Every row belongs to one group in each of 4 separate groupings. Each group adds its own fixed numbers to the row, and there is some noise. The rows also spread widely along 13 directions, which tell nothing about the answers.
In the rows, zero is written as 128.
Known rows, each followed by its group in each grouping:
[163 149 145 117 139 126 117 158 143 132 131  98  96 101 123 118 152 106
 158  92 141 141 108  96 117 129 106 119  97 121 124 131 130 143 134 106
 148 150 105 172 152 103 156 150 124 102 133]	q350 Buru tiro q325
[178  99 136 125 158 164  96 206 148 143 173 144  84 116 143 130 145   4
 139 113 107 137  91 162 135 131  90  76 143 132 121 134  59 178 115 138
 156 181 116 147 138  92 137 195 147 154 174]	q387 laren Muva q43
[105 111 152 111 111 103 129 157 120 132 134 148 139 146 137 137 105 139
 107 124 104 131 130 138 140 109 137  59 150 162 139 120 108 136 124 129
 143 157 114  93 134 117 145 153 130 110 129]	q745 Zutog remo q595
[138 152 106 102 103 131 145 111 118 150 127 128 148 130 119 113 149 107
 145 136 163  94 137 145 139 158 117 176 123 139 113 107 132  93 101 148
 140  95 117 129 138 118 108  95  94 155 124]	q387 Buru neb q43
[131 116 103 121  91 160 115 170 123 117 101 107 115 190 135 115 131  98
 105 131 112 157 133 111 136 132  93  96  96  81 136 167 180 137 108 101
 151 110 122 156  85 112 165 125 133 137 111]	q851 laren Kom q76
[127 139 141 161 163 135 119 177 104  86 139 161 112 147 129 135 158 181
 101 134  86 100 119 106 106 133  99 150 156 126 126 139 130 121 131 113
 139 107 122 135 113 178 136 127 125 142 100]	q350 Zutog Kom q325
[198 182 114  76 116 131 137 122 146 131 109 171 145 116  89 112 158 137
 125 136 149 174  90 178 143 107 103 141 101 177 127 142 105 147 102 130
 166 146 121 130 190  73 151 188 112 133 131]	q851 Zutog fev q382
[105 120 141 109 134 104 113 107  69 148 120 114 177 154 112 127 103 130
 147 151 124 145 146 111 143 152 139 110 117 123 141 133 112 106 119 169
  82 147 111  96 107 156 121 120 120 112 134]	q745 laren Muva q105
[160 149 180 102 163  95  92 110  43 170 119  97 141 124  56 127 145 162
 167 126 125 199 102  87 137 119 107 111  61 128 165 143 108 134 145 147
  85 190  75 153 138 144 185 187 136  62 120]	q745 Buru neb q382
[155 140 162  72 132 137 118 141 118 140 118  91 173 120 135 145  95  96
 164 142 112 145 133  94 149 181 145 122  90  81 101 116 104 152  83 133
 128 136 118 128 169 137 130 124 138 122 120]	q745 Buru tiro q105
[152 120 153 112 132 113 112 169 137 123 171 148 130 121 113 127 158 127
 151 142 105 116 123 108 144 130 114 116 138 157 132 124 101 152 121 156
 141 158 113 121 152 172 156 146 127 110 101]	q350 laren fev q595
[144 159 127  81 136 146 155 121 100 125 101 154 154 127 115 122 102 110
 129 167 136 182 111 144 146 130 104 118 121 139 135 165  75 147 112 141
 116 143 113  89 153 116 110 138 133 134 131]	q745 laren remo q76
[128 135 152 112 146  97 132 158 140 114 137 109 146  92 158 152 106  99
 146 112 150 109 108 115 108 138 138 123 176 144 116  98  85 127 120 130
 139 139 130 112 148 114 109 124 130 148 144]	q851 laren fev q325
[157 150 147  76 135  98 123 163 151 116 128 102 169 117 138 155 109 119
 146 135 116 136 104 112 134 151 144 134 133 113 112 111 108 159  90 129
 159 135 138 115 159 123 135 136 129 162 116]	q851 laren remo q325
[154 118 124 126 148 186 123 117 114 145  99 110 125  94 152 122 123 141
 140 122 113  87 162 139 114 152 134 166 127 102  92  98 116 120 104  85
 132  85 139 156 176 118  91  86 101 127 120]	q350 Buru fev q382
[128 108 129 119 153  90  95 120 110 131 101  96 148 109 129 143  97 185
 135 120 115 147 132 118 105 111 166 120 135 136 134  98 113 111 136 118
 107 165 142 127 147 116 111 133 102 104 134]	q745 laren Kom q43
[ 96 144 137  92  99 151 151 106  37 172  97  91 143 149 104 115 119 100
 138 176 153 151 141  96 154 151  89 123  96 100 157 156 127 114 114 140
  97 113  77 148 125 135 149  98 116 102  91]	q350 laren Muva q595
[154 173 124  69  86 131 159  99 155 158 109 143 180 109 127 100 113  81
 140 115 167 149 137 153 151 147 131 112  96 164 110 130  98 131  90 151
 160 125 112  97 172  70 125 129 109 119 149]	q851 Zutog Muva q325
[162 154 140 143 107  87 117 154 158 114 148 191 166 172 111 104 154 176
 106  82  97 111 141 155 140 136 129 132 108 172 108 130 151 106 114 165
 180 125 122  92 120 130 168 161 113 149 131]	q350 Zutog Kom q43
[145 124 110 118 141 152 110 143 148 103 100 103  95 107 155 124 124 118
 127 112 124 152 116 109 104 115 122 101 127 112 128 138 133 147 127  79
 129 132 138 162 145 107 118 132 120 116 143]	q350 Zutog fev q325
[111  90 165 131 139 119  93 156  85 176 122  50 111 115 165 161  97 138
 135  98 105  72 150  99 116 137 141 116 141  92 115  66 130 120 115  77
 147 115 119 176 133 103 145 119 111 117 117]	q851 laren neb q76
[117 145 145 150 156 129 135 139  55 139  93 109 107 120 126 135 114 121
 114 100 148 144 105 139  99 115  96 126 134 125 149 137  94 103 152  98
 121 136  94 151 119  74 142 152 128 129 152]	q745 laren Muva q595
[152 149 151 108 102 169 141 119 118 161 123 139 144 124 123  91 127  86
 155 121 132 136 173  98 161 151 106 104  79 131 125 145 111 140 113 144
 136 122  88 127 156 132 137  99 125  75 119]	q851 laren tiro q43
[105 130 139 100 131 150 144 104  60 150 105 148 138 121 116 123 105 117
 121 159 145 163 128 137 140 118 109  74 139 160 145 152  68 124 127 137
  91 152  97 106 151 122 111 145 125  86 135]	q745 Zutog fev q325
[115  88 127 143 110 124 105 145 117 152 114  95 103 152 148 116 115 133
 116  88 109 114 154 131 121 106 123  71 132 126 134 109 151 118 135  91
 142 133 114 149 105 101 150 127 118 100 133]	q350 laren neb q382
[160 135 149 107 116 151 125 118 132 157 123 116 166 125 145 107 110 110
 153 111 108 117 176  96 154 166 141 117  89 110 108 124 118 143  97 141
 139 112 115 113 153 142 120  89 122 107 126]	q387 laren remo q43
[177 137 124 112 132 147 110 123 149 130 152 164 164 126 116  94 157  96
 161 127 117 133 145 112 151 169 114 146  91 130 104 145 121 136 106 190
 120 128 119 104 134 181 118 115 117 132 131]	q350 Zutog Kom q382
[ 84  94 102 154 153 133 136  99 101 145 107 121  69  78 150 102 112 106
 138 109 182 128 129 129  89  65 115  73 181 183 158 112  91  97 189 103
  83 171 111 135 129  85  77 102 110  62 174]	q851 laren tiro q382
[149 132 180  91 126 117 114 119 108 156 133 112 198 123 128 137 102 146
 157 133  97 113 167  95 155 173 167 119  98 115  99  97 105 134  84 154
 131 126 119 108 170 161 132 114 125 102 112]	q387 Buru fev q43
[151 131 117 111 111 137 105 129 120 140 116 114 156 143 106 119 162 178
 140 144 103 101 161 105 140 157 138 183  88 101 115 110 172 110  98 126
 141  92 137 153 139 155 144  91  94 126  79]	q851 Buru Kom q595
[175 135 100 129 127 165 110 137 148 113 136 185 142 160 115  96 171 158
 115 131  82 129 148 145 142 146 115 138  95 134 109 152 137 139 102 146
 152 111 138 119 127 158 135 137 114 133 120]	q387 Zutog Kom q325
[142 106 115 112 108 191 117  73 122 184 120 170 140 104 129  75 126  79
 153 128 132 133 194 140 164 133 126  80  96 167 118 130  80 127 113 154
 104 137 112 102 158 132  84  98 103  61 156]	q851 Zutog neb q43
[126  84  71  87 134  69  82 120 106 164 134 124 126 142  79 132 165 168
 137 177 131 142  94 199 134  77 143 128 156 183 154  97 126 108 128 155
 105 193 154 134 133 100 129 182  78 134 132]	q851 laren Muva q382
[164 169 152 149 133 152 136 174 121  92 121 155 128 148 129 121 152 134
 115 101 107 122 122 112 122 146  89 153 114 117 125 153 127 135 118 111
 168  92 108 139 125 133 165 133 147 149 114]	q851 laren fev q595
[143 163 105  69 113 100 134 159 147  99 115 107 138 134 127 153 131 115
 125 159 146 156  73 138 126 132 112 144 139 123 129 132 133 138  94 118
 158 128 137 139 142 107 138 155 115 185 117]	q350 Zutog neb q325
[112 155 133 127 149  96 117 112 107  87  79 114 168 140 132 142 101 244
 106 143  93 136 137  85 101 120 167 142 123 112 141 118 159 110 120  87
 120 109 147 120 128 157 124  99 114 110 105]	q851 Zutog Muva q105
[108 132 102 204 141 194 143 146 103  94 133 190  50 163 138  69 179 102
 103  99 131 119 138 105 106 109  49  91 133 145 152 197 145 112 177 112
 114 108  89 143  64 160 124 106 142  94 153]	q387 Zutog tiro q325

New rows. What belongs after each?
[188  98 113 142 178 165  65 133 123 138 154 172 104 119  93 102 194 150
 162 135  75 117 146 144 138 133 117 150 100 140 119 129 103 132 127 147
 106 150 140 140 141 184 110 145 106 113 131]	q350 Buru neb q43
[134  82 142 117 119 117 101 194 115 174 189 127 107 131 127 138 159  52
 147 129 130  85 117 153 151 142  96 110 159 145 121 104  94 132 117 170
 149 159 107 143 128 119 156 167 115 153 121]	q350 laren Kom q595
[146 131 157 122 125 114 103 142  98 169 123 103 135 139 132 142 126 159
 130 104 102  95 145 133 140 150 137 138 103 113 107  95 144 114 103 113
 160 118 115 161 154 105 161 149 101 129 115]	q350 Zutog tiro q43
[162 124 136 132 120  99  94 161 123 167 149  89 106 148 114 121 172 110
 155  80 133 105 115 126 135 133 104 144 100 120 124 106 169 119 130 131
 160 138 106 185 114  95 187 160 110 136 129]	q851 laren tiro q382
[152 131  95 120 146 144 108 126 125 127 137 140  84  98 116 104 171  89
 154 134 167 134  98 132 116 114  94 142 138 152 142 146 115 124 141 134
  99 149 124 160 142 127 105 143 103 126 146]	q350 Zutog fev q105
[199 147  93 130 153 138 106 124 162 117 127 179 125 110 111 100 163 133
 142  98 126 140 117 187 122 120 118 163 119 176 118 128  90 123 127 140
 145 145 139 111 151 104 105 157 106 149 166]	q745 laren neb q43
[151 132  96 114 170 142 116 134 114 116 108  90 124 114 155 133 119  55
 152 118 157 146  88 135 109 158 110 154 136  87 119 144 106 124 120 132
 104 126 144 142 110 105  84 127 125 194 179]	q387 laren remo q325
[184 150 133  78  84 140 130 140 142 188 125 100 117 117 117 103 136  39
 160  97 165 157 121 144 164 140  94 102  68 132 120 133 121 150 101 132
 171 153  90 167 176  46 171 166 112 113 136]	q350 laren tiro q43
[149 105 156 155 154 154  86 146  71 202 133  90  98 119 124 124 155 109
 143  69 114  76 146 146 120 148 115 139 105 103 107  93 117 106 125 100
 143 121 106 193 134  74 154 154 106 119 143]	q851 Buru Muva q325
[153 115 154 108 144 134 103 170 145 122 168 139 116 112 113 122 153 127
 155 141  96 125 129  86 133 131 120 106 118 137 127 127 111 163 121 135
 129 161 117 130 156 175 142 140 135  89 108]	q745 Buru fev q76
[132 104 112 122 180 165 112 132  61 157 133 113  78 102 117 125 151  84
 156 163 144 132 101 119 122 119  81 130 151 118 151 140  84 135 148 131
  78 153 108 165 131 142  98 125 118 121 135]	q387 laren remo q382
[196 181 145 124 136 155 146 137 164  97 109 149 168 114 143 105 121 111
 139  94 123 144 136 110 124 169 108 161  89 114  96 146 111 144 104 135
 162  98 115 109 154 133 127 105 139 148 134]	q350 laren Kom q382
[ 85  94  90  95  71 110 128 157 156  95 128 126 141 190 126 113 138 142
 116 173 117 139 140 104 141 105 134  70 146 134 148 138 197 125 113 129
 123 135 142 112  92 171 139  95 127 116  96]	q851 Buru fev q382
[172 155 128 117 141  78  96 138 107 141 123 105 142 135  98 138 154 173
 136 100 145 125  95 147 116 130 134 178 107 126 121  99 145  98 120 128
 150 139 127 162 141  82 160 177  99 154 129]	q387 Buru Kom q105
[ 88  81  90  71 118 118 112  99  81 162 113  72 156 148 119 132 117  96
 167 187 149 138 138 114 147 154 144 123 132  95 139 122 148 102 113 163
  56 145 137 120 106 162  83  83 101 136 127]	q745 Buru remo q382
[120  96 156 132 142  92  97 114 110 166 119 107 130 105 135 128  93 171
 136  88 110 132 154 124 123  91 173  52 123 161 132  81 103 116 143 112
 121 188 120 124 157  93 131 149 116  47 155]	q387 Buru tiro q43
[175 124  72 112 108 149 103 159 164 118 138 138  99 160 102  85 197  62
 144 112 143 154 101 161 139 136  84 131  97 125 124 170 166 129 117 145
 137 137 133 156 105 108 142 161 117 165 150]	q350 Buru fev q325
[141 143 114 100  93 122 140 134 128 110 115 141 188 187 125 118 129 153
 120 140 111 118 144 146 147 165 127 163 117 119 107 132 160 114  87 153
 148  87 132  95 115 150 136 107 118 174 107]	q745 laren fev q382
[ 82 103 114 142  98 133 153 215 128 111 173 162  89 175 150 130 149  85
  95 148 133  61 122 142 123 128  77 115 205 150 130 127 135 115 130 131
 165 108 106 117  89 134 135 114 123 172 101]	q745 laren Kom q76
[108 107 102 128 170 186 124 112  62 115  95 119 156 145 158 135  95 101
 142 167 104 128 153 127 127 189 123 153 140  72 105 147  94 107 108 138
  68  93 143 104 104 178  54  74 127 165 145]	q745 laren tiro q325
[113 131 170  96  99 136 123 152 121 155 121  90 150 131 154 137  91  96
 130 127 114 116 155  75 143 153 137  75 111  97 124 112 131 153  90 107
 150 117 103 139 145 120 154 108 133  96 110]	q851 Zutog Muva q105
[135 112 133 142 157 154 104 102 141 115  96 130 130 100 142  96 102 190
 133 119  78 154 179  77 110  97 158  77 100 135 139 130 117 148 143  91
 108 148 135 112 144 156 106  93 123  33 131]	q851 laren Muva q76
[ 95 138 139  96 100 121 150 190 102 126 128  89 100 142 119 147 143  97
 120 164 146 128  97  90 125 127  91 113 140 107 158 134 147 137 121 100
 144 133  92 170 122 121 175 126 128 127  83]	q745 Buru Muva q595
[109 136 122  42 110 117 137 100 122 139 103  73 166  95 138 139  89 106
 167 190 153 169 125  71 147 146 147 103 115 110 130 122 117 146  96 139
  97 148 125 126 174 151 102  95 108  92 104]	q350 Zutog tiro q325
[173 153 131 110 109 128 122 155 182  96 114 134 148 136 126 106 126 126
 133 104 109 176 134  94 127 130 127 105  83 125 131 153 141 158 114 127
 155 146 119 118 140 129 150 128 132 106 125]	q745 laren Kom q43
[115  99 128 179 122 151 117 147 129 150 128 122  88 127 173 101 132  97
 113  54 121  68 165 140 108 130 118 104 138 129 113 108 142  99 139  93
 156 103 114 153 107  85 129 112 108 125 162]	q350 Zutog Muva q595
[168 122 144 104 126 136  87 144 147 138 126  75 136 119 138 125 135  95
 164 102 114 145 132  70 132 149 130 109  78  83 120 126 160 157 104 118
 131 134 124 171 137 140 153 131 126 109 132]	q851 Zutog fev q382
[165 129 111 113 139 173 120 111  96 177 124 141 105 108  98  93 173  91
 159 128 149 124 133 146 141 133  93 147 102 136 128 135 112 123 128 135
 113 131 108 157 150 110 116 125 105 116 134]	q851 Buru remo q382
[159 151 119 123 154 129 107  99 129  78  69 111 176 137 130 118 107 225
 131 124  81 173 150  95 111 137 161 148  88  97 119 143 146 127 114 101
 112 110 156 114 139 164 112 101 121 112 119]	q350 laren fev q325
[133 140 181 111 106  95 133 142 115 164 145 127 156 131 122 125 119 158
 135 106 112 101 153 112 143 131 126 104 123 163 124  95 114 131 117 136
 166 131  85 115 154 131 170 129 121  91  98]	q350 laren neb q382
[159 119 100 107 133 143 105 141 156 127 149 159 135 125 140 119 148  93
 144 132 122 100 128 159 136 153 127 146 140 145 105 115 108 129 101 149
 136 125 141 112 140 139  96 130 105 164 147]	q745 Zutog neb q105
[126 120 116  98 147  77 114 103 125 147 133 124 126  89 108 122 129 191
 151 143 139 146 116 127 119  76 154  95 146 198 150  96  92 128 150 136
 111 195 127 118 172 121 120 152  94  58 128]	q387 laren tiro q325
[131 116 157 117 123  86 104 140 125 170 147 117 111 103 130 129 124 149
 139  97 128 105 134 130 133 103 142  80 133 171 129  84 113 128 132 118
 150 172 108 146 171  90 156 169 104  76 131]	q350 Zutog tiro q105
[113 167 154 126  99 122 160 139  88 133 135 155 145 164 120 110 138  94
 126 123 147 126 128 116 154 155  83 114 112 143 134 157 131 105 125 167
 138 116  79 110 107 139 161 131 136 130 127]	q350 Zutog tiro q595
[126 129 138  75 127 129 135 120 149 136 125 108 159  76 150 128  89  68
 161 138 156 163 130  84 131 144 141  79 130 138 122 121  76 152 113 150
 105 164 115  99 168 133  93 108 121  89 145]	q745 Zutog Kom q325
[132 125 124 105 141 111 105 140 125 139 133  98 119 107 119 132 144 137
 147 130 128 129 113 104 114 127 131 131 121 128 137 118 133 134 124 122
 122 148 123 156 141 129 134 139 102 111 124]	q745 Zutog Muva q325
[169 145 147 156 168 142 104 177 127  71 117 147 108 137 122 128 155 174
 116 106  79 139 107 112 104 126 109 141 115 107 128 148 131 139 132  92
 144 127 133 151 126 150 155 155 148 138 123]	q350 Buru fev q595
[125  87 122 115 150  59  70 157 152 105 141  67 148 132 149 156 107 139
 154 122 106 143 115  79 110 124 173 102 142 108 135  96 146 128 126 145
 107 178 156 128 103 156 125 129 120 132 145]	q387 laren Kom q43
[187 163 143 126 180 106 105 143 151 105 161 142 133  89 115 122 169 137
 175 111 121 121  99  99 116 150 115 181 112 140 114 122 114 135 133 159
 127 146 123 136 153 170 129 141 119 139 138]	q350 Zutog tiro q382
[117 164 156 117 138 118 152 139  65 142 134 153 124 136 100 126 146 114
 127 144 153 134  96 118 135 124  78 123 142 154 154 153 105 118 140 149
 118 134  84 124 124 131 146 144 130 129 122]	q851 Zutog remo q382
[139 114 138 147 158 149  98 148  69 157 141 139 130 157 117 129 165 139
 135 117  95  70 147 151 138 171 112 172 125 102 103 118 127  97 112 137
 124  93 129 140 109 145 126 127 114 169 123]	q851 Buru remo q325
[175  91  77 123 140 156  88 127 192 116 141 163 156 124 145  95 149 125
 152 120  87 106 170 156 136 156 154 149 125 135  85 117 118 129 102 161
 129 121 174  93 137 163  77 100  97 149 145]	q350 laren Kom q325
[169 175 181 133 179 166 122 106  90 120  46 101 177 100 170 151  51 189
 105  90  73 144 152 108 102 163 158 148  79  65  90 115  92 135  90  54
 153  79 135 133 174  89 116 117 137 124 146]	q851 Zutog Muva q76
[ 82 141 176 126 101  43 134 203 158  54 131 100 163 174 159 165  90 197
  97 121  90 116 123  51 107 112 160  78 168 125 147 110 177 132 122 100
 169 128 127 103 102 166 176 109 153 125  89]	q851 laren fev q43
[150 103 110  95  81 192 123 174 149 144 138 137 124 179 146 114 139  91
 121 164  78 102 170 132 172 161 111 105 103  92 104 131 150 166  71 113
 176  96 126 150 143 145 147 104 120 131  88]	q387 laren tiro q43
[139 142 121 158 168 127 111 142 117 107 106 139  83 115 124 121 151 188
 106 106 115 129 107 124  87  85 113 136 132 148 146 130 134 117 155  73
 137 135 130 161 126 102 135 148 112 109 138]	q851 Zutog Muva q76
[103 127 145 138 117 167 148 156  85 129 114 123 106 161 137 117 127 128
 113 140 109 111 149 100 130 138  90 102 123 100 131 140 148 124 125  94
 135 101  94 150 119 147 148  97 138 106  96]	q350 Buru tiro q382
[129 125 133  80  88 102 140 169 130 148 146 122 140 149 119 136 134 115
 126 147 136 114 115 147 147 125 114 111 149 156 130 111 128 140 103 137
 164 139 107 129 151 107 165 147 115 136  97]	q745 laren fev q382
